All rows are made from the same 14 directions, up to rounding. Whole rows:
[[-26.7  12.5 -18.6  -2.5 -12.9 -40.7  -5.5 -11.5   0.3  -5.8 -29.2  -7.1
  -11.4 -29.4  41.6  -4.6  23.6 -31.0  39.7  20.3  10.2  33.0  -8.9  20.8
   48.4 -39.0  -3.1]
 [ 35.9  34.4  21.7 -10.0  13.2  13.0  22.6 -13.6  29.9   4.3 -27.5  10.8
  -49.2  42.9 -22.6  16.3  -8.3   5.0 -33.3 -10.9   4.8 -14.8  -0.3  10.2
   -6.8  -0.7  18.0]
 [ 28.1 -11.8  -9.5  -1.5 -13.7   2.8 -13.3 -10.0  -2.1  -5.1  26.4  15.2
    9.4   1.0 -23.6  -7.1 -24.9  46.4   3.7  -0.8  30.4  -4.3  18.7   9.8
    3.1  23.2  45.7]
 [ 19.3   3.7   1.6  -2.7  -2.7 -30.0 -24.1  13.0   1.3 -11.9  15.0   1.4
   28.6  -6.2 -20.8  -4.4 -19.6  11.6   2.1  -5.2  11.3 -31.0  26.6  36.5
   -9.7 -11.2  40.9]
 [ 25.7  -2.7 -33.4  27.2  -1.5   9.9  15.8   1.8  35.7 -11.0   8.4  47.7
   -5.5 -28.6 -54.3 -19.2  20.7   0.4  -6.6   3.2   3.4 -11.9 -15.5 -11.7
    6.4  24.8 -34.7]
 [  1.4  16.5  14.6 -11.1 -19.3  -1.4 -47.7  19.2 -33.9 -23.3   8.6 -21.3
   14.4  15.0 -24.3   6.6  -5.9 -34.2  28.5   7.6   2.0   7.8 -18.9 -21.0
   -5.7  -3.3  36.9]
 [ 33.6 -19.5 -21.4  32.1  -3.9 -26.7  14.2  19.6  35.7  -3.5  -1.1  48.0
   29.4 -36.0 -15.2 -10.9  24.4 -18.4   3.8  -9.7 -37.7  -7.9 -15.0 -16.6
    9.1   2.8 -35.4]
 [ 13.7 -24.5 -10.5  -3.5  -2.3  -2.3   5.3  14.5 -37.6  39.4  -9.7 -30.8
   25.0  32.8  39.3   6.2 -51.0   5.6   2.7   1.7 -30.8  20.1 -27.8   2.0
  -16.5  19.7  28.6]
 [ 28.5  -4.2  14.1  30.1 -13.6 -23.1  -4.9   8.3  50.1 -24.1  15.3  45.0
   -7.4 -13.2 -10.5   2.9  15.3 -29.6  29.4 -10.2 -11.1  -6.8 -17.7 -19.0
   38.2  -4.1  20.8]
 [ 11.4  14.1  -1.3  11.8   7.3 -14.8  10.0   3.6   0.4  13.3 -20.0 -15.3
    3.7  26.6   1.7  16.4 -12.2 -38.1 -19.1   7.6 -27.3 -14.3 -27.5  27.3
   -7.8  -4.1  -2.4]
 [  0.0  -1.1 -45.2  28.0  17.5   4.5   7.9  15.6  30.9  -3.3  17.3  16.8
    7.0 -28.2 -50.3 -20.1 -26.1  -1.0   3.1  27.8   7.3  -6.8 -19.0  21.8
   -7.2  22.8 -26.6]
 [  3.4  23.5  17.4   3.4  26.3   8.4  27.0  -0.8  12.6  10.3 -30.9 -26.1
  -11.0   8.5  15.5  -1.5  -2.7 -28.1 -18.5  27.5 -26.4  38.7 -28.7 -31.7
   -3.9 -18.2  10.0]
 [  4.0  -5.8  -1.2   6.8  30.4   3.4  18.7  15.9  -6.2  27.4 -33.7 -47.5
   -1.8  -0.9  17.5  -1.0 -47.2 -16.2 -17.9  20.5 -13.6  16.6 -20.8   2.1
  -11.2  -7.3   7.4]
 [ 32.5  -4.2  31.1  26.6  -2.9 -47.1  11.1 -19.5  19.2  -0.2  20.0  20.4
   35.9  12.1   7.1 -11.6  11.8  -8.1   0.8  10.3 -15.8 -23.7  -0.3  21.2
   28.7 -11.8  31.8]
 [ 43.0  12.2  14.7  18.5   5.8   6.0  -9.5 -29.0  12.3 -17.0 -26.1 -23.0
    1.4   4.4 -36.4  58.4 -21.7 -19.6 -55.5  23.7   3.8  16.5   2.5  -2.9
    2.4  -3.0   8.5]
 [ 34.4 -20.3  11.2  -3.2   1.1  14.0 -14.7  24.6 -25.3   3.7 -32.4 -29.8
  -14.9 -14.0 -23.5   0.2 -24.5  -8.4 -15.8 -22.8  19.4 -24.3   4.4 -19.1
   -6.1   1.2  14.2]]

The start of a row, then its end:
[ -2.6 -31.9  -0.5   4.2  -7.8   3.8 -25.1  16.9 -33.1  -4.3   1.1 -27.7
   5.9 -34.5  -8.9 -12.0  -8.6  -3.9   3.3 -15.0  31.2 -32.0  15.4] => [-0.1  5.1  0.5  6.3]
[ 31.8 -29.0  33.1  -6.3  -4.2  -7.3  15.7  22.1 -12.8  26.7   7.2  19.8
  19.1  30.5  25.9 -24.8  -0.5  17.6  15.5 -35.2 -36.4 -15.7  -7.2] => [-33.5  -8.1  11.9  16.3]
[  5.6  -0.1   6.8  37.4  12.8 -17.6  18.1 -15.9  16.8   1.4 -18.0 -19.5
 -10.7 -18.3  -0.5  -5.8   3.9 -46.6 -13.2  28.0   7.8 -13.6 -23.9] => [ 18.5  37.9 -15.6  -2.8]
[-11.3 -10.9  -3.9  17.8   5.7  16.8  18.7 -31.1  -5.5  17.4  -8.8 -21.5
 -17.5  13.8  19.0  10.6 -23.3  -8.8   5.7  41.2   5.6  47.4 -37.1] => [ -9.5  31.4  18.2 -15.5]
[ 13.1 -12.3 -51.9  -3.5 -30.5  34.7  -9.3   3.3 -25.1  -2.9   0.6  16.5
   3.2 -16.7 -21.7   3.4  18.6  14.2  -9.9 -13.4   0.9  19.0 -13.8] => [-36.4 -16.6  37.8 -11.5]
[ 11.4 -26.7  11.8   6.3  -9.2  12.6 -24.1 -26.8 -22.3  -2.3  -7.0 -24.4
   1.8  11.3  -5.2  47.0 -44.6   6.2   6.9  25.4  18.3  46.9  -5.1] => [-16.0  25.2  19.2 -13.0]
[-11.2  28.6  -2.4   4.5  21.0  16.7  -1.8  16.4  11.0 -18.1   1.9  -5.6
   1.3 -14.3 -50.3 -14.4  13.3 -25.6 -15.1  18.6  -2.0  -8.8  -9.3] => [-12.9 -26.2  -5.2 -24.9]
[-26.2  16.9  -2.3  -8.9   0.4 -16.9 -13.0  23.8   4.2  -6.7  -5.5 -16.4
  28.4   0.5  44.7  40.8   9.7 -33.8 -13.5 -15.2 -54.6  12.1   4.5] => [  2.1 -35.2 -30.1   6.5]
[ 56.7 -11.1  -1.3  -0.6  22.5 -34.9  -0.8  30.9   9.0  20.8 -27.0   2.1
  30.0   9.8 -28.1  -7.8 -77.0  15.5  22.4  20.7 -18.4  22.6 -11.1] => [11.4 -6.6  1.3  3.0]
[  8.1 -20.8 -30.5  35.9   2.6  -4.3  24.8 -28.3  29.4   0.3  34.7  20.4
  42.4 -37.9   8.7  -8.1   6.8  30.9 -27.4  27.3  -7.4  20.6   8.1] => [ 0.5  7.9 15.6 12.3]
[-19.4 -23.2  10.4  18.6  -0.1  37.1 -13.0  19.0  14.9 -26.4  39.2  -3.2
   1.1 -43.2  -4.7   7.8  21.3  -3.9 -28.4 -33.9   5.3 -34.9  25.1] => [-37.7 -20.8   6.4  15.0]
[  8.9  32.4   6.0 -18.8  -3.6  -1.9   8.1 -14.2  -6.6  -8.3  -4.9   6.1
   4.0  -1.3  -7.3 -27.2  44.6  12.4 -17.9   2.5   6.0   0.2  14.9] => [-11.6  -9.0 -17.7  28.7]
[-23.0   9.8  -0.3 -11.6 -10.0  39.9  -3.6   9.4   0.4   0.9  22.2  -8.2
 -35.9  34.7  23.8  26.3  -6.1   1.5 -17.4 -37.9  -3.5 -22.8  -2.5] => [  1.3 -30.3  18.8  45.3]
[-29.5   0.9 -12.1  -3.9 -14.3  -2.8  25.3  -9.0  29.0   4.8  23.5  57.7
  -8.9  12.8  42.4  -1.1  50.2  13.7  20.7 -26.4 -32.1   4.9  -1.7] => [ -3.6   5.2   7.1 -36.9]
[ -5.3  19.2  -6.0  12.9  13.9   1.0  27.3  -8.4  31.7   3.1  -2.7   6.8
   6.7   6.0  17.1  19.7  16.8 -15.9 -35.9   6.8 -39.8  10.5  -9.5] => [  0.7 -17.5  -7.0 -10.2]
[  7.7 -20.8 -35.0 -16.3 -42.5  12.5 -43.9  12.1 -44.7  -7.9  35.9  18.8
  24.0  10.2 -29.0   3.9 -10.5  33.4  23.7 -25.1  17.5 -15.0   7.5] => [  4.9 -19.4  43.0  12.3]
[ 29.6  18.5   5.3   9.5 -15.8 -36.0   5.9 -30.1   7.0  -0.4 -18.8   7.4
  20.5  25.7  18.6  41.6  23.5 -24.9 -34.3  -0.5 -32.1  -3.7  -2.0] => [ 28.8   8.3 -16.8  11.1]
[ 53.3 -28.5  -0.3   8.2  -0.5  -8.5   2.0  19.0 -28.3  18.3 -21.1 -10.8
  21.1 -12.9 -23.9 -34.1 -21.1   4.1  -1.4  -1.0   3.9 -13.0 -12.3] => [-18.4   3.5  10.8  16.7]
[-51.1  28.9  -0.9 -14.8 -12.5  11.0 -30.8   4.4   8.5 -33.7  22.6  18.7
 -27.6   7.8 -20.3  17.0  28.1 -22.1  34.3  -7.2  13.9  -7.2   1.9] => [  7.8  -0.6  -3.7 -36.9]
[  8.2 -29.6 -29.2  31.9 -14.9  23.4   2.9  -3.6   4.2   2.4  44.4   8.5
  27.9  -7.7   6.0   7.4 -14.8  11.5 -11.4   6.4 -15.2  15.0 -22.6] => [-22.7  -6.0  43.2  34.5]
[ 35.4 -25.8  10.4   9.6  -8.6   1.7  10.8  24.9 -15.9  18.8   8.1  10.2
  25.3  14.1   5.6 -18.8   6.2  -3.5  -9.4 -31.4 -35.5 -30.0 -17.4] => [-29.2 -18.0  19.2  19.7]
[ -5.1   2.5  20.3 -26.4   1.7  18.2 -39.5  19.9 -27.1 -15.3  23.6 -14.6
  13.2  16.3 -39.3   7.7 -26.6  24.6   0.7 -14.6  19.7 -24.1  32.0] => [  1.5 -39.6   8.4   9.5]
[ 18.7 -10.8   3.8  -4.8  -9.1 -40.0 -16.1  10.9 -38.2  -2.2 -10.5  -0.5
  52.2 -29.6 -15.4 -48.3  22.7  -6.1  34.7  19.6  -0.4   9.6  -0.8] => [-18.3  16.9 -19.2 -11.7]
[-16.2  -7.1  25.4   4.4  12.8   6.5  21.2 -13.9  -8.7  13.7  34.1  -0.5
  -4.8  17.1  -4.2 -46.6   9.9  23.6  -4.9  -2.4  26.7 -57.2  13.2] => [27.7  2.5 10.2  5.8]
[ 29.4  -3.0 -39.0  -0.2 -10.9 -16.1  -1.9 -10.8  -6.8   4.8  -2.7  -1.8
  11.7 -22.0 -10.4 -14.3 -16.9  35.9 -19.9   2.0  32.8 -16.0  23.1] => [44.1  1.4  4.0 51.5]
[ 15.6   1.4  -9.2   2.6  24.6  28.3  20.4  11.7  30.3   8.7  27.4  13.0
  -9.4   4.0 -28.1 -30.6 -43.7  48.1  -5.5  10.2  13.2   3.3   0.6] => [ -6.6 -23.0  27.8  40.0]
[ 20.4  -1.4   2.7   0.2 -17.5 -15.2 -26.1 -14.2  21.2 -17.1   4.0  28.0
   3.8  23.8 -12.3  65.1 -23.0   6.5   7.1  -7.7  -7.8  15.4  12.3] => [ 18.3   8.5   8.4 -16.2]
[ 35.2  11.4   1.8  12.7  -7.8  21.0  -3.4 -17.1   5.5 -19.5 -17.8   3.6
 -11.3  -6.8 -45.1  23.2  21.4 -19.0 -39.2   3.5   6.1   2.3  -7.1] => [-29.9   1.7   7.8  -7.5]
[  4.3 -10.5 -19.4  22.3 -18.4  13.9  -0.8 -40.3 -60.6   4.7  -7.2 -42.1
  29.0 -14.4 -11.8 -11.1  26.6 -24.0 -30.4  44.7  16.8  17.0 -29.7] => [-16.3  18.7  16.9  -3.7]
[  9.5  10.7 -19.4  -7.4 -13.2  -3.9   5.6 -33.6  -7.6  -1.3 -30.0   6.1
 -27.0 -10.0  -9.6  -3.5  20.9   9.2  -1.9  12.4  35.1  14.0   4.1] => [ 13.8  31.6  -4.0 -15.4]
[-20.2 -14.8 -13.1  14.3  10.5   4.1   0.9  40.7  11.0   8.6  10.6 -12.9
   3.4 -10.4  22.2   1.9 -24.2 -25.0   6.0 -14.9 -26.7 -15.1 -18.3] => [  2.3 -19.8   3.4   8.0]
[-32.7 -13.3   2.3  -5.4  -8.0   3.5 -32.6  19.5 -16.5 -12.7  33.5  -5.6
  14.5  -3.4  -1.7   4.4 -10.2  -0.3  27.7 -10.5   7.0 -14.8  10.6] => [  5.6 -10.7   6.2  -5.5]
[ 18.1  15.5  37.0  12.8  11.7 -14.9  11.9 -51.4   9.1  -7.0  -4.4 -16.8
  20.5  10.4   2.9  19.9   8.0   0.4 -38.4  39.3   1.3  22.3  13.9] => [  3.3  18.8 -20.1  17.4]
[ 14.1 -25.2  58.7  -4.2  15.5 -20.4  11.4   8.4  24.4  10.4  28.6  16.6
  20.8  14.5  41.9 -17.3 -23.7  40.8  27.7 -13.4 -18.2   8.5  25.2] => [-23.7   8.8 -11.6  44.8]
[-27.8   2.4  16.5  -8.0  14.9  11.2   5.1  24.8 -14.4  17.7  -5.8 -17.6
  -7.6  35.3  14.8   3.2 -13.5 -28.2  14.8  -4.2 -31.1  -2.6 -28.4] => [ -7.1 -20.8   3.3 -35.5]
[ 11.6   9.1   6.8  -1.8 -11.6 -36.2 -12.6  20.6   4.3 -13.7   3.0  27.6
  14.6  -9.8 -15.7 -26.4  32.3 -19.8  27.4 -16.6  -6.7 -33.7   2.8] => [  8.5   8.4 -19.5  -0.1]
[ -0.5 -42.6 -40.4  25.1  -6.3  30.3  13.5  -0.7 -32.2  15.1  23.0   0.3
  33.1 -32.8 -20.9 -32.4  13.9  16.4 -22.1   5.5   2.8 -13.9 -13.0] => [-21.4 -13.0  44.3 -38.0]
[-28.7  -3.6 -22.3  -0.3   8.0  -7.8  -2.5  25.1  19.8   2.5  41.8  19.5
  -8.4  -6.2  -7.2 -39.8 -28.5  26.0  42.2  -4.7  25.1 -34.7   7.0] => [47.4 -2.7 11.5 17.4]
[ 23.0  -2.7  -5.0  -0.7   3.5   1.3 -13.9  21.8  12.4 -10.4 -21.8 -13.3
   3.1 -25.1  -3.6  31.6 -17.7  -6.0 -29.6 -20.2  -9.0   0.3  18.8] => [-10.0 -21.1 -13.7  21.9]
[ 12.0 -18.3  -1.0   8.8  28.5 -13.2  12.1  27.8 -23.7  23.3 -37.1 -48.1
  16.9 -36.1  -0.4 -40.0 -26.2 -17.4  -9.9  16.9   2.9 -10.2  -7.7] => [  0.1  -3.3 -19.3  -0.3]
